The rows come from 7 hidden closed curves, with some noise, and rows from the same curve form a group. Each curve winds through 6 dimensions. The rows are also pushed far along 5 directions, which tell nothing about the answers.
Known rows, each followed by its group:
[ -9  14   7  -1   2 -17  -1  -4  -9  12  25   5   8  -1  10] : bub
[ 12 -15   1  -6  -2   1   1  -3   5   1  -1   2 -10   6 -16] : Nar
[  1  -5  17 -26   4 -10  16  -6  -3  19  13 -10  -2  -7   9] : mep
[  1  -7 -10  -1  -3 -17 -14  -4 -18   0  14  -1   0   4  -5] : dokat
[ 12   6  -4   7 -13 -13   3   6 -19  10   4   4  11  13  -4] : bub
[ -5  16   6  11   0 -18  11  -5 -21   0  18   3   7  -2  10] : bub
[ 1  9 10  1  8 12  0 -2 19  0 -9  8 -4  5  8] : bub
[-15  23   2  12  -4 -16   7  -8 -28   1  10   4  10  -6  18] : dokat
[-10 -14   1  -8  -3 -16 -20 -22 -10   4  28  -8  -1 -20 -11] : Nar
[  4 -21  -6  11  -9  15 -15  -4  26   3 -10   3   6   0 -13] : bomup
[ 7 -4  1  4  2 -3 15  3 -1  5 -1  3  3 18  4] : Nar
[-11  17   7  21   4  -8  -2 -16  -1  -5  19   4   6  -6   9] : dokat
[ -7 -15  -6  14   3  15 -23 -15  11  -6  -3  12  -2 -12   1] : mep
[ -5   9 -19  27   4   9  -5 -11  -6 -17  -2   4  -8  -1   5] : romo
[-12   0   2   7   3   8   2 -10   9  -8 -10   2  -3 -10   7] : bub
[  6   6 -24 -13  -1  -7   0   9 -16  -3  -1 -15 -16  -7  -9] : bomup
[-10   0  11   9  -7  -8  -4 -17  -5   5  11  -2  14  -6   5] : vidaf
[  9 -17  -8  -1  -4  13 -17   0  16  -2  -8  -7  -2 -14 -14] : dokat
[ -9  -4  -1 -10   3   7 -15   2   7   1   3  -5   1 -20  -2] : dokat
[ 8 -1  7 -6  0 -9 12 13 -3  7  7 -4  9 20  0] : mep
[  4   5   5  -8  -4  21  21  14  10   2 -33   1  -4  18  -1] : mep
[ -7  18   0   3   8   6  11   4  -5  -9 -15  -1  -3  -5  23] : mep
[ -6  18   2  -9   2 -12  15   3 -17  -2   0  -5  -5   1   8] : dokat
[  4   5 -19  -4  -2   6  -9  10  -7  -6 -10  -8  -8  -3  -6] : bomup
[-10  11  13 -19  14  -1  21   8   2   3  -1  -9  -1   4  22] : mep
[  6   6  -6 -10  -3   0  20  22 -10  -5 -27   3  -7  21  -4] : dokat
[  5  -3   7 -16   3   5  11   9  14  13  -3   7  -5   4   0] : bub
[  7   7   6  -9   7   5  21  18   5  -5 -20  -2  -4  10  12] : mep
[ 14  -1 -21  25  -7 -10  -4  -1 -18  -9  -5   8   0   9  -4] : Nar
[ -4  12  15 -17  -1  -4   2   3  -3   7   2  -4   2   3   3] : bub
[ -3   1   4   1   5  15  -1 -11  23  10  -8   3  -1  -8  17] : bub
[  9  -7   1   5  -5 -13   3   7 -14   7  10   9  12  11   0] : mep
[ 18 -22   7 -14   0  -2  10   6  11  12   1  -5   0  19 -10] : Nar
[ 15 -12  -3   5   0   8 -10  -5  18  -4 -10  -1  -5   1  -7] : romo
[ 13  -9  13 -11  -3 -11  16  15  -6  10   5  11   4   8  -9] : vidaf
[ -1   9   9  19   7   8   5 -20   9  -5  -3   1   1  -5  21] : romo
[  9 -13   2 -17   6  12   7   2  17   6 -14  -8 -10   5   3] : Nar
[12 15 11 11  1 -2 11  1  3  3  5 10  2 13  5] : vidaf
[ 14 -17  14   6  -2  -9 -10 -13  12   4  13   4   7   9  -8] : dokat
[ -6  -3 -19   3   1  -6  -3  12 -14  -8   2   5  -2  10  -8] : romo
[ 10   0   7 -11   5  -2  22   9   2  10  -7  -1   0  19  12] : Nar
[  1 -11   7 -26   7   3  12   4   5   6  -7  -6 -11   7   3] : vidaf
[ -8  15  14 -17   8  12  12  -7   9  12   0 -11  -6  -8  15] : bomup
[  7 -16 -12 -11  -1   2  -2   5   5  -2 -10  -7  -9  -3  -6] : vidaf
[-15  13   3  -1  -1 -11   4  -4 -16   3   9   2   4 -12  10] : bomup
[  4 -10  15   1   6  14 -10  -9  29   4   3  -5   5   3   2] : mep
[ -3  12  -3 -11   1 -11  10   4 -20   1   8  -7  -6  -7   2] : bub
[ -4 -11   3 -30   3  -9  -3   0   0   3  13 -15 -11 -13 -12] : mep
[  2  15  -8  23   3  11  14  12  -3  -4 -10  23   0  16   6] : Nar
[-23  10  -1  17  11  17  -8 -15  11  -2   3  11   2 -13  22] : bub
[  1   3   3   4  10  21  14  -3  18  -2 -24   2  -6   6  19] : Nar
[ -8  -7  20   7   3 -29   2 -15  -5  12  37   4  21   1  12] : bomup
[ 15 -18   0   1  -7   5 -16   3   4  -9 -13   9  -4   3 -19] : romo
[13 -1  4 17  0  9  3  2 23  1 -7  7  7 11  2] : vidaf
[-14  20   3  -8   4  13  14  -3   0  -1 -19  -8  -7 -14  23] : dokat
[ -3 -14 -15 -15   0 -10  -3  15 -19  -4   7  -4  -6   2 -16] : romo
[  8  -9 -12 -18  -4 -17  -8   2 -12   0  14 -18 -10  -4 -21] : dokat
[ -6  -2   5 -23   5   1   1  -7   2   7   4 -11 -10  -3   7] : vidaf
[13 -6 18  9 -1  6  9 -5 25 20 -2 13 12 12 12] : bub
[ 0 12  7 12 -2 -5 -3 -8 -6  7 18  3  9  3  3] : bomup
[ -2  11   4   3   8  18  -6  -8  14  -8  -8   7 -13 -14   4] : vidaf
[ -7  -3  -2 -20   0   9  -6   4   3  -1  -4  -5 -12  -7 -13] : mep
[  1  -6  -6  16  -3  -5 -12 -19  -5 -10   6   5  -5  -6  -8] : Nar
[  0  -5  10  -6 -10 -19  -5  -3 -12   8  17  -5  11 -10 -11] : dokat
[ -5   7  -6 -12   3  -5   0  -8 -11   0   3 -19  -8 -14   9] : romo
[ -6  -2  13  -5   9  15  -4  -8  17  -2  -3   9  -6 -19   6] : vidaf
[ 17  -5 -17   1  -6   4 -11  11  -2  -5  -3  -5  -6  13 -23] : mep
[ -4   0  -9   6  -6   1 -11 -10  -1   1   6  -6   0  -5  -6] : romo
[-11   3 -12   6  -7 -11   0   1 -14   4   5  -5  11   0   4] : bomup
[ -8  11   3 -13  11  10   5   6   6   1  -1   0  -9   4   9] : romo
[  5  -8  -1   0   3  10   9   1  10  -5 -22   3  -6  -7   6] : vidaf
[  6 -12  -1 -22 -12 -19   9   7 -19  12   6 -17   3  -1 -13] : vidaf
[ -6   6  14   9   0   6   4  -3   9  -3 -11   9   7  -2   8] : dokat
[-16  11 -12  -1   3   5 -15 -11   1  -2   8  -6  -9 -22   4] : romo
[ -2 -10 -15  -4  -1   6 -10  12   1  -9  -8   5  -8  -4 -19] : vidaf
[ -3  -7 -14 -19  -3   6  -5   0  -1   0 -11 -19 -12 -12  -5] : dokat
[  2   8 -11  25   2 -11   7  10 -10 -10   1  21   4  19   2] : bomup
[ -8  -5  11   7  -1 -14  -3  -1  -4   7  23  13  17   0  -2] : vidaf
[  7 -13  -4 -20  -6   0   1   6  -3  -1 -11  -7 -12   1 -17] : Nar
[ -8   7 -18  27   0  -9 -11 -14 -18 -20   8   2  -4 -14   0] : bub
[ -2  -5   1  19   7  10 -10 -22  18 -13  -2   0  -4 -13   7] : bub
[15  2 -3 19 -2  0 -7  3  1 -9 -9 13  1 17 -7] : romo
[  4  -2 -21  18  -4  -8 -13 -13 -14 -13   5  -7  -4  -8  -5] : romo
[ -5   3  -4 -14   6  27   2  -6  18  -1 -21 -12 -18 -12   2] : bomup
[-15  13  -8  -3   1   0   1   7  -6   6   2  -3   6  -2  12] : bomup
[  0 -16   1  -8  -4  -2   2   5   3   0  -3  -2   1   4 -13] : bub
[  6   2  -8 -13   6  -3  23  17  -7  -7 -17  -1 -14  11   0] : mep
[ -6 -11  -4  -5  -1 -15  -3  -5  -7   2  10  -9   5  -5   0] : bomup
[-15  13   2  -8   6   0   3   5  -8  -1  -2   3  -2   0  14] : Nar
[  0   5   7  12   0   3 -11 -11   5   2  15   7   3   1  -3] : mep
[  1  -6 -13   3  -4  14  -8  12  10  -8 -16   3  -3   1 -17] : vidaf
[  3   2 -11  -3   2  19  -6  -7   7 -12 -24 -12 -18  -9   0] : romo
[ -1   6 -28  16  -2  -7  -8   2 -11 -13  -3   5  -8  -9  -3] : bomup
[-5  4 10 15 -2 12  3 -7 14  2 -9 14  6  0  6] : bomup
[  5   4 -21   8   1   2   3   4 -10  -9 -17   1  -9   6   6] : Nar
[ 10  -5  12   9  -8 -12  10  -3  -6   4   3   9   9  14  -4] : Nar
[ -4  17   9   1   7 -13  11  -5  -9   5  14  -2   4   4  20] : dokat
[ -1  17 -13   5   5  -8  17   5 -21  -7  -5   0  -7  -6  14] : romo

New rows. What belongs after each?
[ -1 -16 -11  -5 -11  -2  -8   3   3   9   0  -8   7   0 -13] : bomup
[  8  -3  11  14  -4  -6   5 -10  -3   6   5   6  11   1   9] : mep
[  3   0 -20   9   2  -5   4   1 -14 -14  -8   5 -13   0  -4] : mep
[ -1  -1 -24  10  -9  -6 -19  -6 -14   1   4  -3   0  -9  -6] : bub
[ 10 -14 -10 -15   5   7  -7  13  11  -9 -11 -12 -11   2 -11] : mep
[-3 -2 14 10  3  9  2 -3 20  0  3  1 11  2  4] : Nar
[ -4  -1 -18 -14   3   5   4  18 -16 -14 -20   0 -16  -2  -6] : romo
[  7 -22  -9   5  -9 -14  -5   4 -15   6  10  11   7  11 -15] : mep
[ -3   1 -18   2   2   8 -13   1   5  -5  -6   7 -13  -9  -6] : bub
[-15  -2  -9 -22  13   2  -1  -4   0  -9  -3 -14 -20 -20   5] : mep
[  1   7   1 -17  -1  -6  -1   3  -9   6  12  -7  -8  -2  -7] : vidaf
[-11  -3   9   2   3 -17   2 -10  -7   2  16  -2  10  -4  12] : bomup
[ 12   2  -3  -6   2  10  -1   3   9   0  -9  -6 -10  -3  -2] : bomup
[ -3 -10  18  -8   7  -6  -2 -21  10  10  24  -5   1  -6   3] : Nar
[  7  -9   7 -14  -2   6  11  14  12   2 -11 -10   2   8  -9] : Nar
[-11  20  -2   6   0  -7  14  11 -18  -9 -10   5   3  11  11] : Nar
[ -9   1   4  14   0  -2  -8 -15  12   5   9   4   9 -14   9] : romo
[  3  -1 -13  10  -1  16  -6   2   8 -10 -16  -2  -5   9  -7] : mep
[-10   9 -10  -4   2   2 -14   3  -8  -2   9  -3  -3  -5  -3] : bomup
[ 14 -11  11  -2  -3   5   2  14  14   9  -3   7  10   7  -8] : dokat
[ 18  -8  17 -18   2   5  20  14  23  24  -4   9   2  19   0] : bub
[ 12 -18   7  -9   5   4  -5   5  21  -1  -1  -6   1   5  -6] : mep
[ 14  -9   5   3  -7  11  -3   2  15  -5 -21   4  -2  -3 -14] : dokat
[ -6 -17  13 -17   7   4  -3 -11  20   5   0 -11  -2 -12   7] : bomup
[-24  16   0  13  10   7  -4 -16   9  -7  10  -3   1 -12  17] : dokat
[  8   8  -5  14 -13  -7  11   7 -18  -4  -9   1   8  14  -6] : mep
[  5  -1 -14 -14   4   2  12  21  -9  -3  -5  -2 -12  17 -10] : romo
[-20  15   0  16  10  -4  -4 -13  -4 -17   4   2   0 -15  19] : mep
[-12   6  -6  -5  -8  -9  10   8 -12  12   2  -5  11   3   4] : bomup
[  9 -16   4 -18   3  18 -11  12  24   5  -8  -1  -4  -5 -13] : dokat
[ 14 -24 -12   8  -2  -8 -19   2   5 -14   4  -3   0   2 -21] : mep
[  2  -2   0 -15   1   8  13  17   8   1 -10 -12  -3   5  -6] : Nar
[ -8  -3 -11  16  -8 -10 -18 -13  -2   2  16   1   8 -13  -6] : romo
[ -3   8   6 -21   0 -14   8   9 -19  12  10  -2   0   3   6] : dokat
[ -7  13   6  17   5  -4  11 -14 -11   1   2  10   5  -5  25] : mep
[-6  3 14 16  4  1 -1 -8  3  6  9 16 14  1 18] : mep
[ 9 -1  1  0 -3  2  9  5  7 16 -3  7  5 10  6] : bub
[ -2   2 -10  -1  -2  -3   4  16 -16 -12  -6  -2  -2  16 -11] : bub
[ -4   1  -8  21  -3  -1 -16   5  -3  -8   6  15  10   0  -8] : dokat
[ 17 -23   1  -9  -7  11 -12   9  19   3 -11  -3   1  -5 -22] : dokat
[ -8 -10  -2  -2  -5  -7 -19 -16  -6   3  14  -8   3 -15  -1] : dokat
[ 15 -12  -9  -2  -3   3 -14   5  12   1  -4   7  -8   6 -20] : bub
[ -2 -12  10 -17   6   9   9  11  11   4  -7   3  -2   7   0] : romo
[  5  -2   0 -17   6  10   5   5   4  -4 -14  -1 -17 -14  -4] : vidaf
[ -3   9   6  -9   1  15   4  -5  12   7 -19  -5  -4  -7  15] : bub
[ -1  -9  -2   3  -1  14 -12   3  15  -9 -17   5  -1  -5  -9] : dokat
[ 4 -5 10  5  5 -1 12 -3  3  1 -4 10  1 18  9] : vidaf
[ 1 -8 26 -5  8 -1 11 -3  8  8 10  9  8 -1 12] : romo
[-11   6   0  20   6 -14  -3  -7  -9  -9  16   4  11   2  14] : mep
[ -4  -8  15   4   1 -10  -5 -13  14  15  20   1  17  -7   8] : romo
[ -5   8  -9  27  -5 -11   8  -1 -14  -5   3   8  12  20   7] : dokat
[-12  17   9  -9  13  20  18   7  15   0 -10  -5  -5  -5  17] : Nar
[-17   5  -9  -3  -1  -2  -7  -1  -6   4   2 -10   7 -11  10] : bomup
[ -5  11  14 -18   1   4  10   3  -4  12   6  -4  -1   3   0] : bomup
[-12  -5  -4   3  -5  -2 -24 -13  -3  -6   7  -5   4 -28  -6] : dokat
[-12  11   7 -12   4   6   1   0  -6  -1   2   1  -6  -3   2] : bomup
[-5 14  5 -3 10 16 16  8 10  4 -5  4 -3  2 12] : Nar
[ -7  18  -2   1   1 -11  16   4 -20   7  17  -2   4  11   9] : romo
[-12  11  -6   3   7   5  11  -4 -12  -3 -10   5  -8  -9  21] : mep
[-11 -12  -4   0  -1 -13 -20 -19   3   5  35 -18   7 -14  -8] : dokat
[ -8  -9 -12   8   5   2 -10   0  -6 -13   2   7  -4  -4  -4] : romo
[ -8 -11  11 -15  -1  -6  -1   4   5  11  13  -5  10   3  -5] : dokat
[  9 -11  12 -11 -10 -15   0   3  -5   8   8  -3   8   0 -17] : dokat
[ -3 -18  11 -12  -2 -10   0  -6   5   9  14  -4   5  -8  -7] : bub
[  6 -13   7 -27   3  12   0  -8  16   8  -4 -23 -12 -10  -2] : romo
[  0  -7 -14   0   5   4  -1   5   2 -11 -10  -3  -8   4  -3] : mep
[ 9  8 17  1 -2 -2  8  7  7  5 -2 11  6 21  0] : bub
[-12  18   5  29   8   1   1 -17  10  -4   4  16   6 -12  27] : bomup
[  7   1 -19  -3  -7   4   0   7  -5   2 -17  -3  -8   1  -4] : bub
[-1  2 15 -5  2  5 -8 -5 11 12 15 -1  8 -1  3] : bomup
[  2   7   3  -4   3  12  17  16  10  -4 -15  -5  -1  10   1] : Nar
[ 15  -4  13 -14   0  -6  16  22   4   6  -6   4   5  28  -2] : Nar
[ -4  -7 -13  -9   6  16   1   1   1  -5 -21   2 -17  -9   4] : mep
[  0  -6  16   6  -2   4  -6 -17  12   3   3  -5   9 -10   6] : mep
[-2  2 24  1  9  9  8 -3 22 13 14  7 11  1 11] : Nar
[  7  -1  -6  -1   3  13  10  17   1 -11 -16   0  -7  19  -8] : bub
[ 20  -9  11 -22  -3   7   8   6  11   7 -17 -10  -7  10  -7] : romo
[-11 -18  -2   1  -2   8 -25 -12  24   8   8  -4   8 -15  -5] : bomup
[  1   1  -1 -15   7   5   3  -4   2   6  -6  -9  -9  -9  13] : Nar
[ 16  -1   2   4   7  15  19   3  12  -6 -21   3 -11   5   7] : romo
[ 17 -14  12  17  -2  -8  10   8  -2  -1   3  23  12  20  -5] : romo
[  7   1 -12  25  -2   8  -5   2  -4 -11  -3  10   2  12  -4] : bub
[ 7 -5 23 -3  4 -7  6  4 12  9  8  7 13 19  8] : Nar
[ 5 -4 14  0  6  2 -5 -9 13  6  5  5  2  4 10] : dokat
[-11 -13   3   2  -5 -14 -14  -6  -7   4  18   3  14  -4  -5] : romo
[-14   1  11 -28   5 -17   5   3 -17   7  19  -8  -1  -7   3] : bomup
[ -4  17   8  13   4 -12   8   3  -7  -6  14  -1  10   7   8] : Nar
[-13  16 -13 -10   3  -3  21  10 -13   0  -6 -15  -5   7  11] : dokat
[-11   3  -2  -8   2   9  -2   1   2 -10 -16  -6  -8  -8   3] : Nar
[ 16 -21   7  15 -10   6  -4   4  24  10  -6  10  18  18  -9] : bomup
[ -5   4  -4 -19   6  -4  -5   5  -1  -7  10 -21  -8 -11  -6] : Nar
[ 18 -19   7 -10  -3   0   5   2  11   7  -4   1  -4  19 -10] : vidaf
[ -4   7 -15   8  -7 -10  -5   0 -11   1   7   0   1  -7  -5] : romo
[ 12 -18   3   6  -7  14 -13 -11  21   5  -1   0   0   2 -20] : bomup
[-12  -8  21 -20   1  -5  -2  -2   8  14  12  -5  12  -7   2] : dokat
[-10   1   0  12   1  -1 -24 -15  -8 -14   4   9   1 -17   2] : romo
[  3  17 -17   0  -4  -5   9   6 -25 -10 -14  -9  -9   5   2] : romo
[ -3 -24   5  -2   2  13 -17 -14  27   3   6 -10   3 -13  -8] : Nar
[-13  12  11  -1   4 -18   2  -1  -9   2  29 -11  13  -4   7] : Nar
[ 1  2 -1 -2  0 -5  7 -3  1 11  1 -1  3  1  9] : bub
[ -6  15 -16   1   1   3 -13  -2 -12  -6   3  -9  -7 -13   1] : bomup
[10  4  1 11 -2 -9  6 11 -3 -2 12  2  8 12 -8] : Nar
[  6 -10  10  10  -7  -6  -1  -1   1   1   3  14  10  13  -7] : Nar
[ -2   4   7 -28   1  -5  -4   6  -1   9   7 -10  -6  -2  -6] : bub
[ 11  -1  -2  -7  -1 -12  14   8  -6   7   0  -6   0   3   0] : romo
[-4 11 -3 21  5 16 -2 -5  3 -6 -5  9  1  2 12] : bub
[  9  13 -16  -9  -2  -8  10  17 -14   0   0  -9  -8   9  -6] : vidaf
[ 22 -11   3  22   3  12   9  -2  16  -9 -14  13  -3  11  -1] : romo
[-17  16  -8  18   5  -4 -20 -14 -10  -8  22   7   1 -10   7] : romo
[ -5 -14   6   3   6  -7 -18 -12  10  -6  18  -7   6 -12   2] : mep
[-7 -1 22 -5 10  1 11 -7 13  2 -1  3  3  0 18] : bomup
[ 15 -18   1   9  -8 -12 -20  -1  -8  -6   9  13   5   1 -21] : romo
[-11  13   4   6   4  -9   4  -4 -12  -4   6  -3   8  -9  21] : mep
[  4   0  17   3   2 -11   5   5   3   5  10   8  14  19   8] : Nar
[  7  17   2  16  -6   3  17   7  -7   1 -10   4   8  24   4] : mep
[  3   2  -7   1   4   3  -7  -7   6 -10  -3  -7 -13  -6  -5] : dokat
[-10  14   5 -16  -3  -1  14   4 -15  12   5  -7   0   2   1] : bomup
